The rows come from 5 hidden closed curves, with some noise, and rows from the same curve form a group. Each curve winds through 8 dimensions. The rows are also pushed far along 5 directions, which tell nothing about the answers.
In the rows, zero is written as 128.
Some rows, each with its group after it:
[139 121 124 138 119 114 122 123 128 145 112 141 109 143 122 146 124 109
 119 121 148 117 142 165 112] => Kuzut
[ 91 112 163 129 122 170 162 128 134  58 136  81 153 150 112 169 141 147
 149 130 117 146 157  97 116] => zin
[147 111 134 103 122 108 117 131 151 155 130 144 131 145 150 152 137  97
 140 110 149 119 142 127 121] => Sumov
[122 172 119 131 123 155 125 172 123 147 176 141 135 136 140 118 111 170
 142 109 139 132 107  98 161] => zin
[ 98 110 115 140 140 158 151 138 135  92 137  98 134 153 120 171 108 129
 159 134  87 183 121  85 151] => Kuzut
[ 99 161 145 134 115 140 139 136 137 115 164 117 160 107 119 130 133 160
 146 138 126 132 133 116 121] => nos
[126 194  93 143 145 129 114 135 126 171 139 137 122 111 133  76 114 143
 123 128 146 124 116 159 136] => nos
[125 112 102 116 129 108 128 129 160 149  84 166 120 141 163 143 121  98
 137 129 125 136 115 155 127] => Sumov
[127  89 135 105 124 131 140 138 153 117  97 115 127 133 123 166 132  94
 152 109 129 123 139 124 136] => nos
[107  94 119 128 157 193 159 129 145 116 119  83 136 133 124 154 123 115
 161 139  95 170 138  95 152] => Kuzut
[116  99 134 149 112 100 134 114 122 101  99 132 123 176 138 141 110 139
 129 160 101 159 119 140 118] => zin
[ 85 127  85 144 147 130 145 141 148 101 113 154 130 141 137 146 116 134
 150 147 106 163 106 123 136] => nos
[156  75 176  99  85 122 150  92 163 109  57  79 152  80 125 142 169  81
 138 139 131  93 172 140  92] => nos
[107 114  85 127 166 127 140 133 154 124  98 137 119 130 128 153 121  87
 144 118 105 152 119 135 136] => Bigib
[156  85 121 109 157 147 135 135 139 143 114 127 139  87 121 108 142  96
 155 113 114 102 126 123 145] => Bigib
[133 127 140 125 113  87 119 110 120 142 101 166 119 128 143 131 131 124
  83 130 120 116 111 164 103] => zin
[106 131 124 109 155 148 136 144 158 127 143 109 162 114 130 108 133 134
 174 133 124 139 123  97 149] => Sumov
[113 134 115 110 156 191 139 153 130 130 150 114 136 111 123 120 120 146
 151 114 117 141 107  94 167] => Kuzut
[ 91 144 103 118 160 132 129 146 149 131 142 139 147 137 142 118 116 142
 155 132 116 157 102 114 150] => Sumov
[ 94 156  89 136 159 145 138 137 143 135 119 135 122 127 130 135 116 123
 126 111 125 141 120 150 141] => Kuzut
[118 200 126 124 141 159 119 160 131 157 191 125 154 103 117  91 124 159
 156 112 150 117 128 126 139] => Sumov
[151 130 114 100 142 150 118 131 133 159 114 133 129  85 127  90 136 115
 136 125 139 108 110 130 141] => Kuzut
[145 152 166 125 113 137 130 158 123 120 187  93 151 124 117 130 143 143
 144 103 142 116 158  73 134] => zin
[119 219 129 131 104  63  69  89  87 146 154 184 118 146 137  75 119 185
  63 145 178 106  97 203  81] => Bigib
[ 97 175 117 129 142 127 121 120 115 112 143 142 141 101 106 110 127 151
 113 132 122 126 105 150 110] => Kuzut
[ 90  82 147 126 133 124 155 127 151  92 113 100 148 154 127 171 131 122
 149 142  95 165 135  99 130] => Sumov
[120 153 112 152 149 151 146 136 135 105 144  88 148 112 117 110 131 128
 159 136 110 149 146  96 132] => zin
[106 145  91 153 144  49 102  83 117 144  87 188  99 162 150 104 114 126
  76 156 127 138 102 212  93] => Bigib
[193 109 123 117 127 139 135 152 145 161 109 115 128  69 128 102 145  77
 159 105 130  87 147 111 147] => Sumov
[114 150 116 119 151 144 129 109 151 133 105 102 155  83 115  64 145 132
 154 167 141 125 133 144 115] => Bigib
[140 131 140 129 140 122 126 147 122 142 148 116 133 121 120 113 124 125
 134 114 111 128 128 108 146] => zin
[122  98 164 124  90  94 130 136 134 121 127 128 118 194 136 190 125 127
 117 124 148 142 146 116 117] => nos
[110 102  93 161 121 109 138 106 122 114  76 188  85 175 160 175 112 118
  86 141 113 146 115 180 108] => nos
[124 107 138 124 163 155 146 191 123 141 195 130 117 162 122 196 121 113
 133  46 113 130 141  71 180] => Sumov
[116 163 113 145 151 143 120 164 106 134 165 145 114 146 117  92 115 170
 127 124 150 126 117 128 151] => Bigib
[ 67 196  63 164 198 166 139 136 134  96 166  95 159 100  86  78 111 155
 183 154 103 171 115 121 144] => nos
[159  92 114 138 135 135 136 129 137 117 125 129 136 129 136 142 140  99
 157 115 127 114 150 108 129] => zin
[108 113  99 131 154 123 132 118 137 118 114 163 126 140 152 141 121 119
 128 125 101 143 107 139 130] => Sumov
[112 111 113 145 156 135 139 161 118 117 135 147 106 161 120 137 116 137
 130 122 127 138 121 124 152] => Bigib
[143 164 124 116 144 139 107 149 133 175 177 130 139 103 115  89 133 132
 152 112 169 100 137 130 140] => nos
[115 102 109 157 159 147 151 152 119 108 137 122 116 149 116 156 109 120
 142 111  81 153 125 108 160] => Sumov
[130 135  81 146 153 126 118 123 116 123 124 164 116 125 122 130 115 113
 131 120 113 126 108 154 124] => zin
[141 122 144 151  98 135 139 134 118 112 133 113 130 138 126 140 126 139
 133 145 122 136 142 109 120] => Bigib
[ 80 146 118 141 146 152 143 129 118  93 142 139 138 137 129 136 119 167
 122 127 102 145 108 135 134] => Bigib
[117 140 120 142 133 139 136 136 123 123 111 132 122 120 113 109 127 141
 122 156 128 136 121 143 116] => Bigib
[121 123 119 127 130 111 126 146 137 143 125 144 105 173 140 163 119 114
 115 109 148 138 134 129 135] => nos
[132 107 144 134  81 120 139 125 123  94 120 141 135 132 133 184 126 129
 126 130 104 132 121 113 111] => zin
[143 135 138 118 106 119 119 153 125 148 156 153 139 130 143 131 123 146
 131 111 137 113 111 109 140] => zin
[116 154 111 122 150 148 122 161 121 140 174 124 129 139 118 138 107 139
 141 102 123 150 106  91 162] => Kuzut
[109 128 154 125 129 129 126 133 128 116 172 105 147 160 118 148 129 147
 144 118 142 135 148 109 132] => Bigib
[130 154 126 127 149 113 115 145 114 169 164 163 129 119 130 108 121 139
 105 107 124 114 105 137 139] => Bigib
[ 92 104 120 140 125 112 135 138 119 110 115 171 114 179 141 165  98 151
 116 138  93 159  88 144 137] => Bigib
[117  92 112 115 151 141 140 128 142 107 103 128 128 134 130 148 129 106
 146 122 110 138 121 118 138] => Sumov
[ 96 131 135 138 108 137 150 142 126  89 135 138 132 145 133 176 119 152
 121 107 110 134 118 120 136] => Kuzut
[112 138 109 132 113 111 113 126 118 111 114 163 107 171 131 147 108 144
 118 141 149 141 108 158 112] => nos
[146 165 173 116  81  88 103 107 123 139 151 107 151 118 117 118 145 142
 112 130 171 103 147 134  90] => Kuzut
[147 110  59 140 186 157 139 110 165 156  86 109 131  72 120  80 139  68
 183 147 123 123 150 154 136] => nos
[154 102 111 131 133 137 136 137 151 153 112 124 126 134 155 124 125  99
 156 125 124 132 140 114 148] => Sumov
[139 144 127 141 107 151 131 103 129 115 109 100 136 115 126 118 131 130
 139 155 136 134 144 139 104] => zin
[114 131 121 121 134 142 130 154 129 151 146 153 128 144 138 145 111 142
 130 108 124 133 104 127 153] => zin
[ 82 152  97 144 142 143 150 129 152  87 114 101 151 120 122 127 119 135
 165 163  95 178 118 110 128] => Sumov
[110 151 145 134 125 155 129 166 112 131 172 138 133 137 102 124 119 172
 138 125 148 120 125 134 136] => Kuzut
[112 174 114 128 151 160 124 128 115 112 156 121 143 100 112  91 131 155
 131 127 129 123 114 125 130] => Sumov
[ 93 167 155 128 103  86 110 154 115 123 185 152 131 179 120 168 112 168
 107 116 149 144 115 118 118] => nos
[105 151  87 117 152 127 116 125 123 128 111 158 122 116 121 107 111 134
 125 135 119 139  82 156 132] => Kuzut
[ 74 144 101 136 167 160 150 143 129 102 120 133 124 135 123 133 108 146
 131 126  86 162  96 137 149] => zin
[127 137 134 141 104 123 129 107 127  91 144 106 146 133 132 151 129 134
 142 131 118 138 144 110 115] => Bigib
[ 77 136 130 164 102 145 157 133 126  71 129 116 150 152 142 137 110 191
 145 171  93 169 110 107 136] => nos
[127  44 180 136  96 125 156 147 124  82 117 116 117 186 127 195 135 129
 131 130 124 133 159  98 129] => Bigib
[128  88 150 118 124 140 139 121 139 130 133  95 139 154 140 159 125 122
 139 113 120 140 140 101 149] => Kuzut
[150 129 126 132 122 141 131 158 127 129 136 128 115 151 145 134 121 126
 135 104 138 126 135 104 147] => zin
[152  84 182 105  94 114 120 100 133 117 127  82 155 129 105 142 144 115
 149 145 146 116 158 116 101] => Kuzut
[140 144 138 116  90 110 124 138 136 132 106 145 122 122 138 142 128 121
 117 125 138 117 123 139 113] => Sumov
[ 97 100 128 149 114 121 140  99 130 104  87 127 108 180 129 188 110 119
 112 165 105 177 131 157  96] => Kuzut
[130 106  93 142 129  96 129 142 131 114  98 164 103 157 145 152 116 108
 128 128 119 144 111 122 133] => nos

New rows. What belongs after each?
[178  83 114 127 101  71 109  87 124 144  53 184  90 129 148 135 138  76
  87 136 143  91 131 195  85] => nos
[142 118 105 137 140 129 122 154 121 144 144 161 110 167 145 146 115 124
 132  96 136 123 122 124 150] => zin
[133 114  85 134 158 127 128 121 123 127  96 159  94 139 141 145 121  94
 104 107 111 133 116 146 134] => Sumov
[131 125  92 152 124 122 141 157 130 130 102 161 101 140 151 150 102 115
 127 117  96 145 106 130 149] => Sumov
[ 60 195 171 131 101 141 129 134 118  92 194  99 165 157 105 151 119 209
 121 139 146 156 126 115 112] => Kuzut
[150  79 129 125 134 131 133 107 140 125 101  98 134 122 115 136 134  90
 156 137 125 126 150 130 124] => Kuzut
[181 110  79 114 151  73  92 110 133 201  71 181  83 125 140 106 120  59
 101 106 154  93 117 199 121] => Kuzut
[135 137 138 114 101  80 102 109 136 129 124 135 129 154 141 139 130 120
 121 127 158 125 136 143 105] => Bigib
[128 143 169 114 111 112 111 123 109 117 133 119 128 152 117 111 128 152
 109 134 151 120 130 143 108] => zin
[163  45 163 130 117 174 168 148 141 108 127  86 126 128 116 200 150  81
 158  85 123 102 190  89 143] => Kuzut
[115 125 158  95 110 116 111  93 133 131 116 108 149 140 127 123 130 143
 120 156 141 140 115 134 108] => Kuzut
[146 103 140 138 105 128 129 123 112 112 124 153 114 145 137 157 132 131
 110 119 137 108 138 140 116] => nos
[103 160  92 145 160 113 126 113 131 128 127 128 133 110 111 116 120 118
 126 142 105 151 116 144 118] => Kuzut
[114 118 148 119 121 127 133 116 124 109 126 139 136 129 132 141 140 140
 112 123 124 114 126 138 118] => Bigib
[158 130 147 116 127 115 114 122 124 126 117 104 129 121 114  93 142 113
 134 132 149 112 149 132 113] => zin
[149  89 106 138 141 134 140 103 143 130  80 113 125 109 124 116 135  88
 151 132 126 109 150 159 125] => Kuzut
[131 104 100 133 129 137 144 142 150 131 102 146 126 107 144 136 124 109
 157 129 111 125 121 129 147] => nos
[111 114 151 130 115 139 141 153 137 137 139 122 124 164 125 168 120 138
 135 126 141 139 143 125 133] => Kuzut
[137 111  82 147 138 109 127 147 122 155  98 190  75 166 155 164 100 103
 100  81 125 115 110 173 153] => Kuzut
[129 107 129 122 142 129 135 170 141 152 148 133 120 151 122 165 120 107
 145  88 136 127 137 111 157] => Kuzut
[138 133 126 149 135 129 133 125 125 119 150 109 145 116 132  97 133 142
 150 133 120 125 141 108 139] => Bigib
[117 167  85 145 135 146 128 144 133 144 125 146 119 135 148 110 104 147
 138 135 125 148 101 134 148] => zin
[109 132  95 127 175 139 140 173 130 137 143 154 103 142 126 162 115 107
 120  64 116 130 115 120 169] => nos
[ 93 134 135 138 131 125 130 128 116 109 129 146 123 160 132 122 124 168
 111 142 136 133 119 150 124] => Bigib
[154 146 147 119 115  94 107 124 118 129 126 119 125 138 120  99 134 123
 122 133 154 114 139 136 107] => zin
[154 117 128 113 107  87 103 103 140 154  79 132 115 144 137 117 128  99
 124 154 159 126 130 160 101] => Sumov
[103 138 117 142 129 105 128 141 129 125 126 148 121 158 143 119 117 152
 121 140 130 145 112 133 138] => Bigib
[155  80 139 103 131 139 140 134 159 154 105 104 134 116 137 139 145  88
 152  91 148  95 157 123 150] => Kuzut
[143 127 159  91 110 114 112 129 138 147 118 109 128 139 120 124 141 120
 124 114 179 104 143 135 119] => nos
[167 105 164 108 119 175 147 149 151 135 149  90 163  78 121 127 158 105
 178 101 135  86 172  93 139] => Sumov
[161  96 140 121 119 123 126 123 131 143 118 122 126 123 125 131 137 106
 136 108 148  91 150 143 127] => Kuzut
[124 145 125 114 154 143 125 132 128 132 131 133 124 126 123 121 139 119
 117 101 146 111 136 141 124] => zin
[ 82 148 102 144 183 180 151 146 133 113 162 108 159 114 127  90 120 166
 161 132  92 154 108 100 170] => Sumov
[137 112 129 142 108 103 117 140 106 124 126 163  99 175 130 154 107 137
 113 128 133 134 115 138 126] => Bigib
[ 80 175 114 137 146 133 129 144 139 138 144 126 149 119 111  90 118 168
 150 156 139 144 112 152 129] => Kuzut
[101 128 124 158 124 103 135 115 111 112 120 162 109 160 135 168 116 136
  84 134  99 150 117 158 105] => Bigib
[129 101 159 131 101 129 130 132 116  92 146 114 138 158 114 152 127 150
 146 138 130 130 139 108 122] => Bigib
[164 126  86 139 125 114 124 127 130 144  89 159 111  96 145 100 127 100
 130 127 125 106 115 146 132] => nos
[144 141 144 103 102  94 104 111 118 134 126 161 130 116 133 139 135 121
  96 111 139 101 114 154  97] => Bigib
[140  94  63 133 128  96 126 117 152 134  35 176  94 127 153 132 112  76
 135 145 114 135 102 175 125] => nos
[163 124 142 118 107  83 103 119 124 182 129 141 117 150 152 127 124 117
  97 101 155 104 130 146 132] => Kuzut
[129 202 137 125 147 161 110 132 124 150 192  80 169  76  76  48 141 164
 168 139 182  99 152 136 119] => Kuzut
[122  82 127 165  98  90 140 131 110 124 103 176  86 204 168 200  95 132
  83 116  87 152 109 143 139] => Kuzut
[130  98 155 104 109 105 119 133 130 108 137 139 133 156 131 166 133 125
 133 107 139 116 131 114 127] => Bigib
[159 118 182 102  69 121 112  89 120 122 130 118 149 119 128 145 143 132
 117 132 149  97 141 141  87] => Bigib
[114  75 130 133 148 138 150 147 136 101 118 121 122 150 114 160 131 112
 149 126 115 139 141 111 139] => Bigib
[122  83 128 105 144 166 145 106 152 118  94  89 144 115 127 135 133 105
 155 143 108 146 130 110 138] => Kuzut
[160 131 109 128 128 117 116 102 131 146  74 132 107 126 141  91 133 100
 116 142 149 114 136 172 107] => zin
[109 149  96 139 141 134 130 104 125 105  98 142 126 113 127 108 125 132
 120 151 110 138 107 159 112] => Sumov
[100 100 126 127 124 114 136  82 135 114  74 135 130 141 147 138 123 131
 105 158 100 148 107 162 112] => Kuzut
[140 118 117 125 112 115 120 117 134 149  92 150 101 152 144 142 120 111
 112 125 151 120 131 171 119] => nos
[135 128 132 138 124 116 127  97 130 108 124 102 160 105 127  85 140 139
 149 169 114 133 131 116 112] => Sumov
[118  72 128 119 130 123 140  96 137 123  74 139 118 142 151 159 127 107
 106 133  99 139 115 149 127] => Kuzut
[135 116  84 133 146 123 132 141 124 137 109 186  92 135 154 177 112  87
 101  73  96 125 104 142 147] => Bigib
[134 141 118 141 124 115 129 126 136 144 125 128 132 105 125 118 124 116
 137 129 121 120 134 147 125] => nos
[ 85 158 107 153 118  93 108 118 103 128 131 204 104 186 148 136  99 181
  85 154 135 148  86 187 110] => nos
[121  88 160 121  99 103 133  88 138  85  85 106 157 111  98 134 146 120
 146 180 122 125 142 152  77] => Kuzut
[103 123 116 143 132 124 136 139 117  96 137 143 124 146 111 166 110 135
 133 128  98 150 111 124 128] => Kuzut
[116 176 141 120 110 129 120 165 117 141 184 137 134 142 138 137 114 172
 118  95 144 129 107  95 155] => Kuzut
[148 114  83 143 141 124 128 116 137 154  81 138 102 126 142 120 111  91
 128 148 109 151 116 143 133] => Kuzut
[141 119  98 142 116 138 139 102 151 130  63 119 122 119 150 116 126 102
 141 164 121 141 131 152 112] => zin
[163 137  97 113 151 141 117 147 129 151 139 145 117  95 118 133 128  82
 139  82 129 106 124 123 140] => Bigib
[135 139 148 127 103 153 138 158 115 132 151 143 116 139 144 157 120 149
 107  95 123 119 120 109 146] => zin
[130  85 118 145 145 178 161 140 144 115 134 119 141 110 134 141 141 119
 166 122 110 118 151 104 151] => nos
[132 143 140 138 110 134 129 118 126  95 163  98 152 125 129 139 133 140
 149 121 124 129 149  96 125] => Bigib
[138 140 133 135 133 114 117 135 116 142 153 135 140 121 128  84 129 152
 131 135 133 114 121 125 137] => Bigib
[ 97 118  96 143 136 155 159 115 156  68  81 102 144 108 123 135 133 119
 166 163 104 155 132 121 119] => nos
[109 184 154 131  95  90  97  96 120 134 135 117 151 136  98  91 126 168
 122 182 179 125 136 186  70] => Kuzut
[102 107 135 141 136 134 145 100 133  91  95 110 140 128 121 108 142 143
 134 171 125 133 140 149 107] => Bigib
